The rows of a group lie close to one hidden flat surface of 11 dimensions, which passes through zero. Surfaces can cross.
(in the rows, 128 means zero)
Known rows, each followed by its group:
[165 117 116 150 132  67 115 125 130 134 145 134 109 126 119]
Bulu
[166 147  83 126 136  98  93 135 162 118 137 135 103 144 113]
kupa
[ 77 138 111 121 166 192 151 157  81 184 135 150 166 172 111]
tafi
[149 158 100 154 129 111 129 171 147 102 125 122  72 109 115]
Babur
[122 122 140 141 120 149 149  81 116 119 164 117 136 160 158]
Bulu
[ 82 141 154  91 133 138 140 137  93 157 150  89 154 147 132]
kupa
[130 134 146 110 117  84 100 136 110 133 134 112 133 108 147]
Bulu
[144 139 114 155 114 130 114 109 128 110 131 124 138 163 126]
rav
[122 108 114  77 135 122 184  86 144 139 169 171 109 146 107]
rulor
[ 88 146  96 199 128 125  75 136 102 114 108  93  99 106 175]
tafi
[139 131  93 160 142 101 116 113 105 118 121  87 120 156 129]
kupa
[139 117 107 128 138 102 127 104 153 102 130 182  89 137 143]
Pud
[128 131 152  80 133 133 144  87 116  86 142 196 141  57 120]
Bulu
[100  76 120 119 160 131 132 135 144 134 128 123 131 193 180]
Pud
[118 204 117  83 149  97 134 184  68 176 131 149 109 138 135]
rulor
[167 147 111 109 186 182 151 140 124 103 150 133 135 122 117]
Bulu
[175  69 171 139 121 122 139 128 186 115 144 171 142 128 100]
Babur
[111 144 113 104 169 187 119 121 149 127 109 143 128 130 154]
Pud
[149 128 133 156 115 122 135 149  75 144 115 135 150 148 121]
lonob
[102 117 172 109 104 140 173  96 138  95 145 145 129 123 121]
Bulu
[143 119 127 168 139 157 128 136 157 149 134 150 136 169  94]
Bulu
[126 130 134 138 135  96 120 146 132 131 140 113 113 134 116]
Babur
[115 150 186 143  77 121 129 123 128 142 155  71 173 162  52]
tafi
[ 78 124 174 123 124 125 118 112 130 168 140 111 136 101 144]
Pud
[119 146 115 135 132 155 121  88 154  67 131 122  91  82 162]
lonob
[ 39 137 101 160  95 156 111 145 129 118 125 126 130 152  77]
tafi
[115  77 178 102 127 126  90 135 136 137 179 135 159 100 178]
rav
[141 137 116 159 140 161 115 114 100 140 141 171 142 130 139]
rulor
[105 143 106 121 148 139 135 150 122 131 134 134  98 119 147]
tafi
[126 132 112 112 144 109 157 137 130 138 114 162 105 122  95]
lonob
[100  93 119  99 145 115 123 151 140 157 153 198 147 160  75]
Pud
[134 152 164 142 134 112 175 158 139  82 147 114  96 158  95]
Babur
[117 179  86 143 132 127  88 113 122 148 104 128  95  75 155]
kupa
[145 123 103 135 143 151 137 139 117 110 114  83 133 119 126]
rulor
[125 199 131 118 118  98 153 133 146  88 104 162  68 197 149]
rulor
[169 147 140 156 132  98 143 164 101  84 115  90 103 119 141]
Bulu
[132 113 103 116 176 112 130 150 134 101 161 105 107 141 125]
tafi
[114 200 157 141 142 172 209 120 124 115 128  67  80 122 130]
rulor
[ 98 151 127  95 111 128  83 135 188 180 122 192 105  61 109]
lonob
[154 149 167 194  85 100 125  84 105 125 110 127 134 123 138]
tafi
[148 153 156 153 132 139 142 150  97 149 122 122 145 116 115]
kupa
[126 132 116 154 129 138 105 156  81 144 143 172 150  89  90]
rulor
[128 139 119 121 108 114 121 112 160 118 119  81  99 119 156]
Pud
[ 73 158 162 137 120 121 132 115  83  88 135 151 129  68 109]
kupa
[145 122 140 133 131 140 132  96 136  86 143 185 136 106 109]
kupa
[130 111 130 112 100 157 190 107 145 135 156 122 146 213  92]
tafi
[171 130 136 107 205 123 170 146 104 137 183 142 126 139 112]
tafi
[127  89 153 150  99 151 162  51 126 167 135 119 166  78  73]
Pud
[ 83  93 112  46 139 132 127 174 120 152 121  79 168 203 151]
rulor
[128 109 124 156 124 110 108  86 134 136 112 105 129 115 142]
Babur
[131 129  82  46 161 109 133 150 121 123 133 147 110 105 133]
lonob
[154 113 177 162 125  88 121 117 128 159 102  82 139 134 173]
rulor
[ 95 156 159 164  81 131 157  87 124 154 114 163 100  92 131]
Pud
[ 68 128 146 147 163 110 118 133 142 112 120 117 108 143 111]
rav
[152 133  92  96 136 155 183 135 142 197 133 123  96 139 143]
lonob
[196 165 128 117 163 120 104  87 151 141 148  60 155  79  50]
Pud
[105 101  83 121 119 121 122 103 139 100 124 135 117 143 136]
kupa
[ 71  88 150 116 184 104  93 135 169 145 119  62 118  86 136]
rav
[158  76 105 144  96 108  92 151 138 169  89 129 147 137 147]
lonob
[113 121  82 147  98  92  97 151 189 138  80 161  65 123 123]
Bulu
[108 133 169  96  73 131 101  92 166 137 154 101 137  57 119]
rav
[168 130  91 135 130 123 111 123 138 129 134 182 125 128  84]
Pud
[116 159  59 100 147 178 131 132 158 119  95 188  99 141 126]
rav
[107 160 102 102 127 127 141 125 122 157 124 123  95 140 157]
kupa
[159 112 177 181 117 130 114  60 184 111 192  98 122 113 128]
rulor
[125 122 148 103 118 130 131 174 110 111 151  93 152 198 147]
rav
[121 148  86  86 164 196 103 181 150 140  98 186 140 131 127]
Bulu
[131 148 120 157 115 138  96 127 150 125 119 149 119 125 135]
rav
[129 177 142 132 107 137  75 151 113 168 142 137 131  85 151]
lonob
[100 103 104 151 137  53 149  97  73 141  82 116 108 116 135]
Babur
[152  94 135 111 113  75 143 113  93 105  98 163 146  74 113]
Bulu
[149 139 157  88 145 122 136 164 203 103 136 110 126 130  49]
kupa
[ 89 109  76  98 149 123  60 100 188 189  93  98  98 117 215]
lonob
[ 96 103 102  77 184 169 147 140 134 126 129 126 130 118 138]
tafi
[178  83 158 154  75 117 104 110 131 144  68 162 155  72 167]
Babur
[147 110 150 159 104  74 112 146 116 137  84 157 133 131 111]
rulor
[ 79 119 128 113 182 129  98 118 155 179 132 161 121 105 125]
rav
[106 120 132 149 132 134 120 116 122  99 111 122 143  88  91]
tafi
[ 93 207 110 120 104 153  93 131 160 163 122  83 135 185  84]
rav
[111 139 156 106 116 122 159 109 124 133 150 120 133 126  94]
Pud
[109  92 146 146 190 112 116  85 101 103 154 118 189 192 110]
lonob
[139 161 160 138 139 153 122  98 132 140 111 100 137  73 140]
rulor
[ 83  60  84  56 108 167 175 136 161 152  69  89 133  94 116]
Babur
[126 106 112 104 144 144 142  99  94 114 130 103 156 168 176]
Babur
[173 121 148 121 143 138 200  91 112 146 113 152 127 129 154]
tafi
[129 117  80 119 145 151 136 168 149 182 107 196 102 166 156]
rav
[118 138 176 138 150  80 209  93 127  89 130 116  77 135 128]
Pud
[161 110 114 131 141 129 127 128 129 121 117 156 134 131 135]
Bulu
[160 130 116 155 143 153 113 124 104 140 142 126 154 112 113]
rulor
[124 132 119 118 120 156 141 111 142 109 116 125 125 119 117]
rav
[132 145 107 145 124 114 117 130 132 127 123 176 105 115 102]
kupa
[181 108 110 175 140 113 150 107  64 129 141 117 159 189 128]
kupa
[177 119 111 150 136 169  95 128 152 109 130 127 134 107 136]
Babur
[110 150 147 108 141 107 120 121 105 109 150  82 136 172 182]
Babur
[127 144 121 114 175 135 116 101 129 156 199 105 131 149 122]
Bulu
[149 129 166 154 117 176  75  82  99  95 197 112 196 144 175]
lonob
[161 108 112  87 151 129 106 153 138  83 140  52 162 137 122]
Pud
[159 122 139 164 121 137 127 103 107 138 149 164 146 158 133]
lonob
[172 152 153 247 117 152 168  73 122  92 139 140  99 152 140]
lonob
[112 106 179 142 108 119 140 164 118 122 157 154 135 162 153]
rav
[156 155 137 145 146 122 108 137 127 131 135 120 137 118  89]
kupa
[156  82 143 165 182 100  88 116 118 162 155 157 170  83  63]
Babur
[150 102 142 141 127 128 131 104 115 136 102  80 146 132 187]
tafi
[141 107 111 145 148 156 138  78 123 107 142 119 142 155 143]
Babur

New rows, each followed by its group:
[165 106 132 201 116 148 121 151 155 160  82 194 119 103 103]
kupa
[ 85 127 141 108 150 134 146 124 127  95 112 132 142 118  71]
lonob
[102  94 163 126 162 155  76 122 126  89 119 111 150  31 189]
Pud
[194 119 110 143 143  96 138 121  85 154 128 134 148 183 137]
rulor
[123 160 152 154 123 144 121 128 149 119 147 139 113 123 120]
Bulu
[ 80 154 164 138 110 134 148 138 151 186  91 128  86 114 160]
kupa
[156 151 155 145  91 150 122 134  92 106 151 134 165 131 120]
rav
[100 111 145 139 136 107 139 127 106 124 102  88 125 135 160]
tafi
[178  84  91 102 137  80 159 157  94 143  76  96 176 216  95]
rulor
[150 109 101 158 125 137 142 105 207 149  90 156  76  87 104]
lonob
[172 134 166 166 121 145 139 145 149  79 120 200 121 136 118]
Bulu
[114 117 128 140 129 133 138 101 116 153 129 103 146 119 100]
Bulu
[127 133  73 126 131 150  93 126 148  72 145 175 118 157 128]
rulor
[126 196 123 105 117  81 162 150  86 163 158 156  93 185 142]
kupa
[ 99 150 134 128 159 136 115 120 146 130 119 100 114 105 127]
lonob
[129 192 122 128  84 157 126 133  97 106 127 172 110 148 171]
Pud
[124 139 146  95 149 131 126 110 103 201  89 127 151 173 215]
rulor
[109 135  97 173 113 146 142 149 156 143  84 150  90 152  99]
Bulu
[146  94 130 119  97 103 113 122 122 114 151 115 150 112 113]
Pud
[ 98 169 169 157 125 110 143  88 182  90 149 138  83 130  89]
Babur
[142 135 120  83 111 147 100 147 158 159 160 152 163 155  91]
tafi
[146 105 143 100 114 115  94 165 132 109 143  82 166 116 118]
lonob
[163  95  90 115 161 150 125 128 122 115 141 169 156 193 135]
Pud
[101 160 106 151 249 137 131  61 144 169 103 158  97  76  88]
lonob
[166 177 143 172  75 132 185 157 163 215 138 185  64 127  96]
lonob
[111 130 130 129 118 118 140 125 132 118 159 178 106 150 123]
rulor
[139 116 119 132 164 148 137 111 151 179 127  91 132 142 124]
lonob
[147  74  91 122 108  90  78 136 149 114 116 153 137  66 104]
rulor
[123 119 189 130 129 138 183 120 119 108 124  86 128 131 142]
kupa
[112 124 131 121 139 141 133  78 115 161 152 149 141 148 163]
kupa
[133 136 178 141 123  98  90 133 128 109 134  78 161  83  77]
tafi
[ 79 171 145  86 113 146 148 164 116 145 138 145 130 169 116]
Pud
[118 143 172 125  50  87 128 124 110 110 153  88 136  58 102]
Pud
[113 173  95 147 133 161 109 160 130 118 142 131  96  89  95]
tafi
[215 161  97 176  94 145  89 132 134 155 138 113 115 126 181]
tafi
[144 109  93 134  83 141 135 113 167 104 108 130 109 138 119]
tafi
[130 172 112 200 111 208 102 111 108 144 181 153 169 128  24]
tafi
[124 106  84 147 127 113  94 158 143 127 109 193  98 153 167]
Pud
[120 121 178 207  74 177 161  82 167  87 141 121 128 167 117]
lonob
[111 121 160 143 105 134  64  74 131 133 125 136 179  89 130]
tafi
[188  99  72  87 157 103 158 141 106 114 132 184 123 117 103]
lonob
[177 109 159 131 147 116 169 108  97  73 136 113 142  87 112]
Bulu
[138 152 152 105 152 167 120  80 107 194  70 165 183 113 171]
rulor
[ 88 144 170 149 109 130 115 112 120  66 125 163 146 112  93]
lonob
[160 134 153 204  82  62 183 152  76 100 100 110  94  96  90]
Pud
[151 175 175 138 121 104 165 122 123 139  48 113 117  71  95]
rulor
[169  90  97 130 179 125 150 120 110 133 124 117 143 135 115]
lonob
[123  93 140  84 145 135 158 118 148 118 139 103 152 149 111]
tafi
[173 144 122 163 132  75 126 132  88 153 112 126 110  90 118]
rav
[147  98 115 158 127 163 159 145  91  93 101 136 146 148 140]
Pud
[124 133 143 187 125 148 175 107  99 137 122 170  98 110 142]
rulor
[102 110 131 143 125 133 132 101 132 136 124 128 134 143 133]
kupa
[ 58 152 156 114 118 146 140 149 141 119 125 123 100 153 156]
rulor
[117 140 129 106 140 109 117 132 128 147 133 123 127  82  95]
Bulu
[121 104 162 113 112 142 194 112 105  41 127  90 125 147 178]
Pud
[ 97 148 120 106 117  85 154 140 120  87 128 100  84 135 131]
kupa
[130 179 123 182 133 146 134 143 116 136 125 151  95 127 117]
Bulu
[130  81  90 105 118 150 194 132 106 102 124 121 134 180 133]
kupa
[145 150 108  92 187 164 141 108 101 147 160 103 142 115 148]
lonob
[ 89  95 126 192 154 127 118  68 193 141  76 123 102 147 115]
lonob
[133 137 117 126 113 119  92 133 103 120 125 165 137 113 154]
lonob
[186 122  89 152 134  85 121 104 145  51 120 173  73 128 173]
Pud
[141 174  96 111 123 135 109 131 141  72 143 207 141 108  10]
rulor
[ 98 123 132 141 104 142 135  92 156  97 139  86 119 134 112]
tafi
[116  93 126 169 144  65 137 140 116  67 114 102 102 140 103]
tafi
[149 186 134 126  89 139 114 159  97 122 144 124 152 158 119]
rav
[131 116 126 128 139 136 122 123 130 127 143 123 143 132 110]
tafi
[159  96 125 128 144 124 157 133  89 168 100  97 153  92 110]
rulor
[125 133  80 149  52 143 123 171 118 162  92 118 138 107  53]
Pud
[150 191 170 128 123 121 119 148 106 163 105 120 115  70 159]
tafi
[111 110 129  81 178 125 181  58 182 139 161 169 114 164  95]
Pud
[ 86 115 164 126 124 169 138 116 152 134 162  90 133  77 107]
rulor
[175 154 123 122 135 145 120 110 148 136 157 163 114 104 142]
tafi
[100 120 146 107 140 147  91 135 122 132 143 139 160  87 136]
Pud
[150 119  76 110 132 166 145  76  74 125 147 159 145 138 178]
kupa
[178 128 118 144 130 130 135  98 113 148 142 101 144 195 136]
Pud
[147 182 130 121  98 111 106 188 105 133 127  75 139 102  80]
Pud
[144 113 106 126 139 150 136 144 142 124 130 130 125 123 100]
Babur
[169 122 117 157 112  83 129 115 134 116 149 160  97 108 113]
rulor
[ 92  87 132  93  72  98 122 151 111  70 118  86 146 189 181]
lonob
[156 108 119 168 111 113 115 100 142  87 127 119 117 113 126]
tafi
[ 79 109 135  91 102 137 140 148 143 137 130 117 138 126 103]
Pud
[ 99 116  95 122 154 110 149 165  97 131  97 166  92 146 165]
tafi
[153 123 130 145 193 107 102 134 125 146 135 122 131 177 162]
Pud
[178 120 133  90 147 182  99  76 150 102 159 137 163  74 178]
kupa
[132 145  64 168 131  84  78 158 121 177  92 109  93 139 138]
Bulu
[131 117 154 166 119 135 133  81 110 118  97 131 140  95 147]
tafi
[105 163  95 138 128  72  88 108 159 148 177 107  53 130 152]
Bulu
[ 87 126 173 140 124 127 102 117 103 172 148 169 141 125 174]
Pud
[146 170  66  91 143 116 111 171 174 124 113 122  94 153  83]
Pud
[130  76 133 203  84 109 120 112 129 162  91  89 148 161 124]
Bulu
[ 81 208 140 120 173 154 111 218 106 119  96 137 106 126 146]
Pud
[101 130 125 103  95 173 191 136  83  76 109 118 141 138 132]
lonob
[ 47 102 158 155 107 128 168  75  90 133 120 183 167 187  78]
tafi
[165 145 129 136 119 109 109 150 117 150 109 155 134 117 133]
tafi
[ 76 136 131 118 132 114  98 117 171 165 121 135  90 123 173]
Pud
[106 144 122  95 133 137 134 122 134 128 122 160 121 134 133]
rulor
[150  94 113 105 109 174 144 117 167 120 131 150 137 167 156]
Babur
[ 90 145 139 180 107  43 119 181  66 143 105 167 102 182 137]
tafi
[157 126 142  70 170 121 110 181 126 112 150  90 154 146 154]
Bulu
[131 128 121 106 131 121 112 152 155 108 127  99 124 124 107]
kupa
[130 147 131 121 152 131 156 164 137 135 126 124 114 142  78]
Bulu
[112 102 134 120 129 153 160 136  89 143 122  80 153 143 161]
kupa
[102 103  92 105  91 165  94 160 110 140 113 175 135  72 175]
kupa
[128 132 121 147 116 118 129 119 108 109 118 144 114 141 154]
lonob
[137 175 119 131 159 102 135 137 153 139 111 104  85 135 109]
Pud
[113 151 143  76 118 124 139 172 126 109 147 155 126 119  94]
kupa
[ 86 144 143 136 158 117 105 123 137 139 114 104 122 123 130]
lonob
[128  99 115 177 132 160 159 109 102 139 117 144 118 104 151]
rulor
[192 155 149 141  99 116 151 172 125 139 157 155 119  98  72]
lonob
[170 101 154 212  96 187 130 134 118 111  89 169 161 170 147]
Bulu
[114 130 116 134 133 123 139  99 144  76 117 124 111 110  88]
kupa
[153 134 132 156 126 129  60  95 161 105  95 131 145 190 204]
rulor
[147 159  54 193 119 157 141 138 117 116 106 180  64 114 144]
tafi
[ 77 166 145 116 111  44  52 165 123 126 120 148  99 137 167]
lonob
[134 110 118 146 127 140  99 118 135 111  96 143 141 139 158]
rulor
[ 59 125 149 116  77 149 124 125 166 192 109 164 127 153 127]
lonob
[107 134  87 157 138 122  89 148 113 131 150 155 113 145 146]
tafi
[144 181 127 134 137  82 153 149 130 113 117 124  76 158 120]
Pud
[135 129 137 199 104 109 132 122  66 128 106 177 146 183 142]
lonob
[125 140 160 101 134 142 115 155 155 103 138 132 130 115 128]
Bulu
[119 184 156 143 150 160 134 162  60 176  86 128 168 158 132]
rulor
[162 142 142 125 129 154 168 138  84  42 123 106 143 126 125]
Pud
[190 128  80 141 141 175 153  90 111 114 130 182 159 169  95]
Pud
[100 104 131 118  99 122 155 129 134 135 131 150 120 139 107]
Pud
[129 128 108 113 183 121 105 161 117 131 155 112 126 123 141]
tafi
[111 122 106 146 134 160  53 142 118 130 158 151 146 101 159]
rulor
